The same things were measured in two ways. Each way mixes the same 10 hidden numbers, adds some noise and spreads widely along 6 directions of its own, which tell nothing about the thing.
(in the rows, 128 means zero)
Some things both ways: the first way, then the second way.
[155, 125, 138, 121, 134, 97, 158, 87, 119, 131, 117, 133, 148, 114, 130, 116, 150, 154, 135, 89, 70, 116, 118]
[173, 94, 113, 146, 90, 108, 127, 189, 158, 135, 99, 115, 124, 128, 144, 149, 127, 135, 123, 123, 114, 120, 112]

[115, 107, 115, 125, 118, 110, 144, 58, 168, 128, 133, 139, 150, 120, 88, 130, 152, 112, 149, 142, 90, 156, 95]
[109, 63, 87, 143, 59, 150, 104, 152, 166, 116, 129, 107, 167, 108, 163, 136, 118, 98, 95, 107, 88, 87, 147]

[140, 115, 137, 121, 101, 143, 131, 77, 104, 187, 148, 148, 124, 119, 113, 137, 136, 109, 127, 172, 120, 119, 144]
[132, 123, 116, 129, 130, 126, 107, 106, 122, 132, 112, 80, 121, 146, 127, 86, 151, 99, 110, 101, 114, 118, 169]

[158, 120, 87, 94, 114, 126, 136, 94, 193, 135, 106, 144, 135, 168, 129, 147, 121, 124, 132, 116, 107, 151, 154]
[116, 79, 129, 173, 140, 113, 84, 178, 128, 120, 117, 106, 158, 158, 120, 138, 177, 94, 100, 145, 145, 88, 114]

[176, 124, 147, 103, 149, 102, 165, 78, 149, 126, 122, 146, 166, 111, 113, 128, 148, 153, 168, 103, 62, 123, 104]
[159, 127, 110, 133, 124, 110, 106, 123, 118, 146, 152, 101, 121, 112, 116, 97, 188, 89, 100, 126, 133, 96, 153]

[148, 95, 86, 95, 87, 126, 133, 71, 155, 161, 159, 140, 101, 148, 115, 127, 134, 130, 132, 124, 147, 133, 165]
[131, 92, 149, 155, 139, 115, 95, 166, 113, 137, 85, 120, 121, 145, 132, 152, 145, 114, 104, 177, 149, 137, 143]

[176, 108, 114, 132, 130, 140, 149, 144, 135, 161, 134, 114, 171, 106, 137, 158, 136, 86, 102, 72, 132, 111, 92]
[154, 120, 118, 133, 118, 134, 114, 126, 151, 133, 148, 114, 114, 163, 145, 110, 178, 84, 114, 124, 98, 85, 115]

[134, 84, 100, 121, 118, 138, 201, 125, 112, 126, 90, 188, 131, 113, 124, 185, 170, 107, 105, 115, 106, 165, 160]
[190, 105, 122, 126, 119, 81, 129, 157, 121, 135, 78, 103, 104, 170, 145, 140, 101, 97, 143, 178, 147, 109, 143]

[117, 85, 58, 118, 114, 140, 134, 145, 152, 138, 71, 171, 104, 166, 170, 163, 150, 131, 77, 127, 136, 174, 184]
[187, 97, 140, 136, 126, 84, 115, 172, 109, 104, 96, 101, 142, 182, 138, 147, 124, 119, 125, 169, 145, 109, 130]

[104, 135, 112, 104, 99, 96, 116, 84, 156, 157, 127, 107, 131, 149, 145, 117, 82, 142, 137, 134, 124, 114, 122]
[190, 126, 143, 111, 127, 96, 127, 121, 130, 115, 89, 149, 86, 156, 130, 145, 125, 115, 136, 181, 143, 135, 154]

[154, 106, 111, 114, 119, 123, 157, 121, 153, 162, 121, 141, 135, 125, 140, 140, 142, 136, 129, 112, 119, 123, 130]
[158, 99, 122, 148, 96, 106, 116, 154, 131, 113, 91, 127, 109, 132, 140, 147, 103, 125, 105, 147, 115, 136, 146]

[76, 113, 116, 116, 98, 100, 78, 50, 119, 166, 142, 133, 97, 143, 112, 98, 141, 154, 104, 134, 132, 139, 155]
[156, 104, 162, 133, 153, 83, 96, 144, 104, 125, 113, 126, 143, 160, 118, 110, 187, 87, 120, 182, 178, 96, 121]

[125, 117, 144, 109, 103, 125, 119, 113, 121, 157, 162, 152, 142, 130, 116, 114, 155, 143, 111, 135, 125, 110, 134]
[144, 122, 118, 125, 118, 110, 104, 140, 110, 133, 151, 56, 112, 104, 170, 105, 170, 99, 83, 133, 110, 63, 172]

[142, 129, 123, 107, 109, 91, 117, 123, 156, 141, 145, 114, 151, 148, 153, 101, 111, 173, 114, 75, 119, 91, 134]
[129, 96, 139, 148, 112, 121, 128, 163, 190, 125, 86, 115, 122, 119, 149, 144, 91, 125, 133, 112, 106, 113, 118]

[130, 108, 145, 142, 127, 99, 131, 133, 120, 164, 132, 123, 146, 110, 174, 101, 135, 174, 115, 126, 109, 91, 119]
[192, 85, 145, 124, 96, 96, 124, 176, 120, 115, 77, 106, 149, 168, 156, 150, 96, 127, 118, 156, 126, 133, 135]

[55, 140, 76, 133, 133, 114, 113, 128, 152, 123, 91, 155, 111, 157, 161, 158, 72, 159, 131, 141, 143, 103, 135]
[174, 85, 141, 152, 90, 91, 123, 174, 174, 136, 103, 162, 116, 127, 129, 147, 133, 102, 102, 146, 116, 124, 82]

[59, 132, 63, 111, 96, 106, 119, 125, 153, 133, 93, 151, 89, 175, 168, 141, 90, 163, 110, 111, 151, 114, 151]
[127, 172, 102, 135, 152, 100, 136, 115, 89, 136, 146, 126, 164, 105, 105, 62, 172, 107, 139, 148, 145, 100, 164]

[108, 132, 120, 124, 105, 132, 129, 106, 125, 156, 120, 135, 138, 124, 140, 158, 94, 105, 110, 145, 135, 111, 137]
[176, 100, 142, 132, 125, 94, 99, 123, 108, 125, 127, 160, 124, 170, 94, 113, 166, 104, 118, 180, 139, 161, 117]

[158, 101, 101, 112, 113, 95, 149, 88, 200, 142, 125, 110, 146, 141, 121, 113, 133, 142, 135, 103, 100, 143, 132]
[123, 96, 106, 128, 100, 154, 112, 120, 187, 112, 98, 129, 116, 122, 134, 142, 117, 124, 132, 98, 105, 123, 155]

[157, 131, 122, 83, 108, 126, 132, 90, 149, 149, 130, 146, 148, 139, 140, 132, 122, 124, 152, 120, 104, 120, 114]
[141, 99, 126, 167, 116, 94, 114, 171, 96, 116, 103, 92, 150, 148, 151, 135, 85, 104, 105, 167, 127, 110, 148]

[133, 141, 147, 112, 102, 115, 133, 87, 127, 170, 144, 106, 152, 141, 105, 126, 91, 114, 128, 136, 108, 116, 122]
[148, 92, 130, 139, 102, 107, 129, 161, 165, 115, 72, 118, 149, 139, 136, 145, 86, 115, 129, 126, 120, 120, 133]

[134, 155, 166, 115, 118, 111, 136, 75, 124, 146, 140, 113, 162, 126, 112, 114, 112, 117, 127, 133, 86, 105, 100]
[175, 130, 130, 93, 127, 110, 117, 99, 115, 127, 121, 141, 119, 163, 124, 93, 172, 115, 150, 158, 143, 134, 144]

[174, 161, 135, 94, 127, 109, 167, 119, 183, 116, 124, 116, 189, 154, 131, 133, 79, 124, 172, 108, 72, 95, 81]
[125, 115, 128, 119, 123, 114, 143, 124, 137, 127, 77, 136, 178, 166, 131, 98, 88, 106, 167, 145, 132, 132, 138]

[136, 109, 130, 105, 122, 123, 182, 116, 116, 139, 117, 168, 142, 117, 119, 154, 148, 134, 132, 116, 105, 127, 128]
[172, 113, 139, 127, 136, 91, 123, 155, 133, 146, 94, 96, 103, 156, 150, 136, 145, 80, 121, 174, 150, 80, 135]

[171, 103, 114, 117, 138, 97, 133, 110, 180, 139, 124, 125, 148, 132, 153, 99, 154, 179, 140, 87, 90, 122, 119]
[144, 148, 106, 120, 135, 126, 109, 103, 111, 129, 149, 88, 128, 124, 126, 76, 195, 101, 115, 110, 128, 88, 174]

[156, 107, 135, 104, 105, 111, 148, 90, 137, 138, 155, 136, 154, 114, 124, 120, 144, 137, 139, 123, 99, 119, 123]
[148, 111, 135, 102, 119, 132, 121, 81, 159, 132, 93, 123, 88, 143, 131, 109, 87, 118, 149, 129, 101, 164, 165]

[104, 135, 113, 112, 120, 128, 171, 121, 140, 134, 102, 171, 141, 149, 117, 163, 117, 123, 150, 139, 101, 124, 113]
[145, 121, 118, 125, 128, 81, 107, 126, 83, 133, 141, 161, 151, 147, 102, 88, 197, 91, 113, 193, 145, 123, 131]

[145, 137, 128, 94, 111, 137, 119, 80, 144, 142, 142, 141, 156, 160, 77, 131, 140, 103, 123, 115, 90, 150, 127]
[161, 101, 142, 125, 112, 82, 130, 150, 143, 109, 68, 124, 126, 163, 156, 123, 83, 111, 144, 159, 135, 112, 126]

Other things, the second way, with their names:
<226>: [187, 114, 109, 150, 100, 85, 123, 159, 142, 155, 114, 107, 75, 100, 116, 116, 128, 121, 112, 117, 111, 142, 127]
<540>: [133, 111, 128, 141, 138, 117, 121, 159, 142, 139, 98, 85, 155, 149, 145, 124, 136, 84, 129, 133, 148, 73, 138]
<205>: [168, 108, 143, 138, 132, 133, 105, 142, 157, 141, 148, 129, 108, 137, 119, 142, 183, 110, 115, 141, 116, 120, 112]
<415>: [119, 99, 111, 125, 110, 131, 113, 122, 175, 151, 106, 140, 116, 124, 109, 104, 153, 123, 133, 103, 97, 157, 121]
<380>: [170, 123, 80, 120, 98, 102, 118, 114, 155, 136, 133, 105, 57, 102, 113, 109, 142, 134, 111, 102, 74, 147, 159]
<361>: [166, 114, 124, 156, 113, 98, 118, 164, 117, 119, 129, 133, 124, 119, 119, 142, 134, 130, 98, 159, 112, 135, 135]
<467>: [144, 121, 135, 127, 113, 141, 96, 112, 136, 133, 154, 172, 115, 108, 116, 106, 213, 130, 105, 136, 113, 142, 127]
<505>: [140, 74, 85, 144, 73, 143, 93, 119, 199, 122, 93, 133, 49, 152, 131, 130, 140, 119, 115, 68, 80, 146, 113]
<373>: [136, 131, 138, 134, 145, 110, 123, 166, 122, 142, 113, 82, 160, 120, 156, 121, 179, 94, 103, 143, 149, 58, 153]
<416>: [120, 105, 176, 131, 162, 110, 110, 141, 116, 124, 92, 123, 194, 182, 131, 116, 165, 75, 119, 175, 168, 93, 128]
<157>: [163, 117, 134, 123, 116, 100, 127, 139, 141, 125, 87, 136, 144, 122, 117, 121, 139, 118, 126, 133, 152, 124, 147]
<233>: [176, 117, 126, 126, 105, 105, 121, 111, 125, 95, 116, 139, 133, 141, 106, 118, 106, 136, 121, 130, 107, 161, 154]
<34>: [111, 103, 111, 142, 118, 119, 93, 121, 120, 122, 151, 135, 154, 131, 101, 93, 188, 104, 94, 130, 104, 132, 131]
<167>: [139, 119, 136, 158, 151, 91, 101, 160, 77, 121, 124, 98, 161, 149, 128, 107, 166, 96, 113, 174, 168, 84, 140]
<503>: [114, 113, 135, 135, 127, 143, 105, 124, 143, 137, 124, 129, 124, 121, 121, 113, 160, 131, 108, 117, 88, 157, 141]
<515>: [134, 139, 124, 111, 121, 133, 144, 118, 173, 128, 66, 133, 99, 124, 150, 130, 94, 133, 152, 120, 113, 127, 167]
<21>: [161, 121, 125, 111, 111, 118, 133, 101, 190, 114, 76, 151, 83, 141, 116, 122, 91, 138, 166, 110, 107, 160, 139]
<527>: [106, 101, 106, 171, 134, 123, 94, 170, 140, 140, 141, 105, 139, 113, 123, 132, 190, 98, 97, 134, 125, 84, 124]
<87>: [180, 131, 118, 115, 94, 101, 125, 131, 119, 139, 109, 108, 73, 105, 165, 116, 129, 114, 110, 151, 124, 106, 168]
<577>: [149, 99, 110, 145, 97, 108, 123, 175, 125, 117, 161, 133, 180, 116, 131, 140, 148, 123, 104, 158, 97, 109, 124]
<345>: [145, 97, 132, 107, 104, 150, 109, 105, 182, 111, 130, 152, 126, 140, 128, 146, 143, 120, 118, 125, 80, 140, 138]
<394>: [130, 115, 114, 123, 102, 116, 120, 113, 136, 108, 84, 131, 134, 142, 130, 95, 113, 126, 133, 111, 118, 146, 155]
<486>: [97, 106, 128, 143, 150, 128, 106, 100, 153, 135, 106, 135, 161, 160, 88, 92, 141, 76, 145, 129, 137, 125, 128]
<103>: [103, 90, 137, 137, 132, 154, 94, 104, 164, 126, 155, 151, 169, 143, 89, 112, 169, 93, 113, 129, 94, 146, 119]
<217>: [143, 65, 115, 169, 71, 130, 100, 179, 145, 128, 143, 112, 127, 116, 155, 142, 114, 129, 91, 123, 72, 132, 106]
<156>: [164, 127, 150, 109, 129, 108, 129, 101, 143, 120, 113, 174, 175, 147, 96, 102, 151, 88, 143, 159, 162, 122, 130]
<262>: [164, 73, 176, 129, 127, 117, 104, 164, 172, 147, 133, 147, 167, 177, 124, 143, 218, 63, 87, 154, 127, 95, 62]
<48>: [113, 123, 139, 139, 150, 145, 96, 129, 154, 136, 158, 123, 134, 103, 121, 130, 232, 89, 82, 134, 124, 77, 147]
<287>: [108, 117, 103, 143, 111, 135, 114, 127, 156, 144, 113, 114, 114, 92, 134, 97, 143, 110, 119, 96, 112, 116, 146]
<184>: [164, 84, 152, 118, 122, 99, 121, 157, 154, 130, 62, 134, 148, 186, 139, 135, 122, 113, 155, 157, 153, 128, 103]
<225>: [111, 100, 145, 135, 117, 139, 116, 141, 142, 109, 140, 153, 222, 133, 121, 112, 161, 113, 110, 132, 110, 118, 114]
<305>: [147, 102, 110, 132, 114, 109, 119, 139, 127, 136, 100, 120, 149, 148, 117, 117, 127, 103, 133, 149, 135, 129, 145]
<17>: [164, 109, 144, 114, 129, 111, 107, 129, 129, 132, 96, 91, 114, 144, 139, 120, 143, 120, 124, 134, 136, 129, 157]
<313>: [149, 95, 106, 137, 93, 113, 116, 153, 148, 105, 118, 104, 146, 133, 136, 125, 125, 127, 111, 103, 95, 115, 136]
<326>: [120, 114, 125, 139, 132, 136, 92, 122, 128, 128, 149, 122, 131, 127, 123, 100, 193, 109, 104, 125, 113, 117, 137]
<196>: [199, 92, 123, 151, 87, 100, 119, 195, 131, 129, 101, 99, 119, 110, 156, 170, 116, 125, 90, 141, 130, 111, 143]
<601>: [142, 103, 140, 124, 116, 91, 125, 159, 118, 136, 86, 134, 175, 157, 147, 102, 149, 93, 128, 166, 157, 101, 119]
<459>: [139, 95, 113, 166, 86, 123, 109, 198, 128, 109, 117, 97, 160, 80, 152, 146, 123, 165, 99, 109, 115, 115, 148]
<572>: [178, 121, 124, 116, 115, 110, 114, 137, 115, 130, 138, 89, 119, 122, 139, 123, 163, 112, 92, 139, 112, 107, 168]
<82>: [120, 94, 140, 151, 124, 101, 119, 151, 138, 124, 95, 112, 166, 154, 142, 103, 110, 90, 129, 144, 128, 101, 111]
<260>: [170, 100, 134, 149, 101, 98, 122, 176, 136, 123, 72, 97, 112, 126, 163, 143, 89, 127, 127, 136, 146, 107, 142]
<281>: [169, 114, 146, 109, 132, 108, 87, 88, 109, 110, 130, 157, 105, 140, 98, 105, 195, 112, 114, 162, 155, 144, 156]
<545>: [141, 130, 111, 110, 111, 112, 137, 111, 143, 119, 81, 127, 124, 130, 139, 109, 101, 114, 144, 130, 124, 120, 171]
<241>: [164, 103, 117, 145, 78, 127, 98, 141, 120, 105, 162, 124, 155, 94, 121, 100, 163, 151, 92, 88, 107, 139, 135]
<585>: [126, 91, 104, 144, 90, 135, 123, 196, 174, 125, 92, 98, 124, 109, 199, 180, 129, 109, 99, 136, 109, 47, 145]
<185>: [163, 125, 133, 122, 157, 81, 111, 129, 77, 138, 123, 84, 157, 176, 118, 83, 166, 88, 139, 169, 163, 106, 144]
<190>: [130, 136, 137, 114, 147, 120, 122, 103, 137, 123, 91, 95, 137, 168, 133, 85, 132, 99, 144, 113, 130, 110, 157]
<47>: [160, 91, 129, 144, 94, 111, 110, 187, 149, 135, 82, 117, 74, 132, 181, 173, 149, 119, 80, 153, 111, 104, 130]
<256>: [154, 119, 153, 133, 161, 79, 147, 156, 133, 122, 72, 124, 172, 178, 120, 134, 85, 96, 173, 186, 165, 105, 128]
<529>: [146, 161, 95, 123, 137, 117, 137, 119, 135, 137, 145, 103, 129, 103, 123, 90, 151, 117, 146, 119, 115, 93, 163]
<434>: [166, 112, 109, 146, 97, 118, 122, 160, 148, 140, 109, 84, 65, 135, 175, 133, 114, 118, 117, 121, 91, 103, 130]

Some of these things the first way, each followed by its name:
[142, 123, 141, 102, 116, 122, 139, 122, 138, 186, 148, 121, 134, 134, 127, 119, 127, 137, 123, 130, 133, 102, 110] | <416>
[145, 133, 159, 129, 116, 106, 126, 125, 134, 171, 136, 107, 169, 125, 147, 110, 118, 139, 109, 117, 99, 99, 119] | <313>
[130, 136, 134, 95, 120, 117, 124, 69, 138, 137, 125, 153, 125, 140, 136, 119, 143, 148, 147, 134, 98, 124, 118] | <326>
[164, 132, 129, 105, 125, 124, 141, 86, 127, 123, 130, 149, 155, 122, 136, 137, 137, 126, 146, 95, 92, 106, 111] | <434>
[124, 148, 110, 90, 108, 110, 153, 125, 149, 108, 106, 143, 147, 165, 143, 149, 91, 127, 122, 98, 107, 117, 133] | <529>
[155, 110, 129, 100, 111, 88, 105, 68, 148, 170, 148, 114, 137, 131, 140, 81, 155, 169, 132, 80, 101, 119, 120] | <167>
[120, 126, 121, 103, 125, 113, 127, 123, 149, 151, 129, 114, 142, 147, 139, 106, 128, 139, 119, 112, 118, 121, 89] | <225>
[107, 112, 109, 129, 129, 97, 131, 91, 143, 156, 135, 152, 104, 134, 152, 97, 148, 195, 168, 133, 106, 97, 119] | <47>
[143, 143, 126, 92, 110, 87, 147, 78, 170, 132, 126, 127, 147, 142, 141, 114, 101, 163, 163, 102, 88, 102, 122] | <527>
[144, 143, 125, 93, 99, 126, 120, 96, 145, 145, 157, 132, 133, 159, 144, 120, 96, 136, 143, 143, 124, 93, 131] | <503>
[136, 126, 127, 89, 131, 128, 135, 77, 132, 145, 95, 155, 135, 142, 138, 135, 147, 126, 135, 149, 80, 160, 120] | <233>
[103, 140, 151, 123, 97, 121, 150, 104, 85, 176, 119, 136, 127, 121, 125, 147, 120, 116, 76, 134, 129, 116, 154] | <21>
[145, 110, 94, 127, 100, 103, 159, 182, 177, 170, 140, 106, 129, 156, 166, 126, 97, 161, 92, 79, 164, 79, 144] | <515>
[132, 131, 136, 122, 96, 85, 63, 79, 171, 161, 180, 78, 146, 153, 152, 67, 69, 177, 134, 141, 124, 75, 145] | <17>
[147, 142, 142, 141, 134, 120, 148, 48, 143, 147, 104, 152, 149, 106, 122, 139, 136, 129, 167, 156, 62, 124, 119] | <505>
[96, 118, 101, 110, 106, 87, 145, 77, 168, 140, 126, 131, 116, 154, 124, 97, 134, 167, 153, 117, 103, 125, 104] | <585>
[79, 152, 139, 96, 105, 108, 106, 46, 113, 145, 109, 157, 87, 153, 143, 97, 139, 172, 117, 164, 104, 128, 157] | <459>
[114, 142, 162, 112, 117, 127, 159, 119, 134, 173, 112, 154, 135, 124, 134, 149, 127, 138, 94, 164, 129, 114, 142] | <281>
[136, 98, 67, 119, 126, 111, 153, 144, 200, 127, 102, 143, 132, 166, 146, 137, 130, 164, 137, 102, 118, 136, 139] | <545>
[105, 119, 99, 115, 134, 114, 132, 87, 152, 122, 92, 155, 109, 141, 155, 146, 116, 160, 136, 149, 113, 136, 149] | <196>
[122, 102, 91, 119, 125, 140, 144, 117, 132, 106, 108, 186, 129, 120, 153, 166, 166, 125, 112, 116, 126, 134, 136] | <217>
[182, 128, 157, 83, 128, 131, 178, 80, 99, 132, 129, 138, 158, 99, 104, 157, 165, 94, 118, 90, 93, 141, 105] | <205>
[117, 141, 112, 133, 99, 83, 103, 73, 177, 144, 155, 76, 159, 142, 140, 102, 42, 138, 160, 133, 111, 83, 113] | <305>
[154, 111, 102, 101, 116, 121, 124, 106, 159, 159, 153, 118, 129, 165, 102, 111, 133, 138, 126, 96, 124, 129, 131] | <373>
[61, 127, 87, 144, 117, 136, 43, 60, 130, 153, 108, 141, 80, 152, 146, 113, 134, 138, 75, 166, 155, 152, 172] | <241>
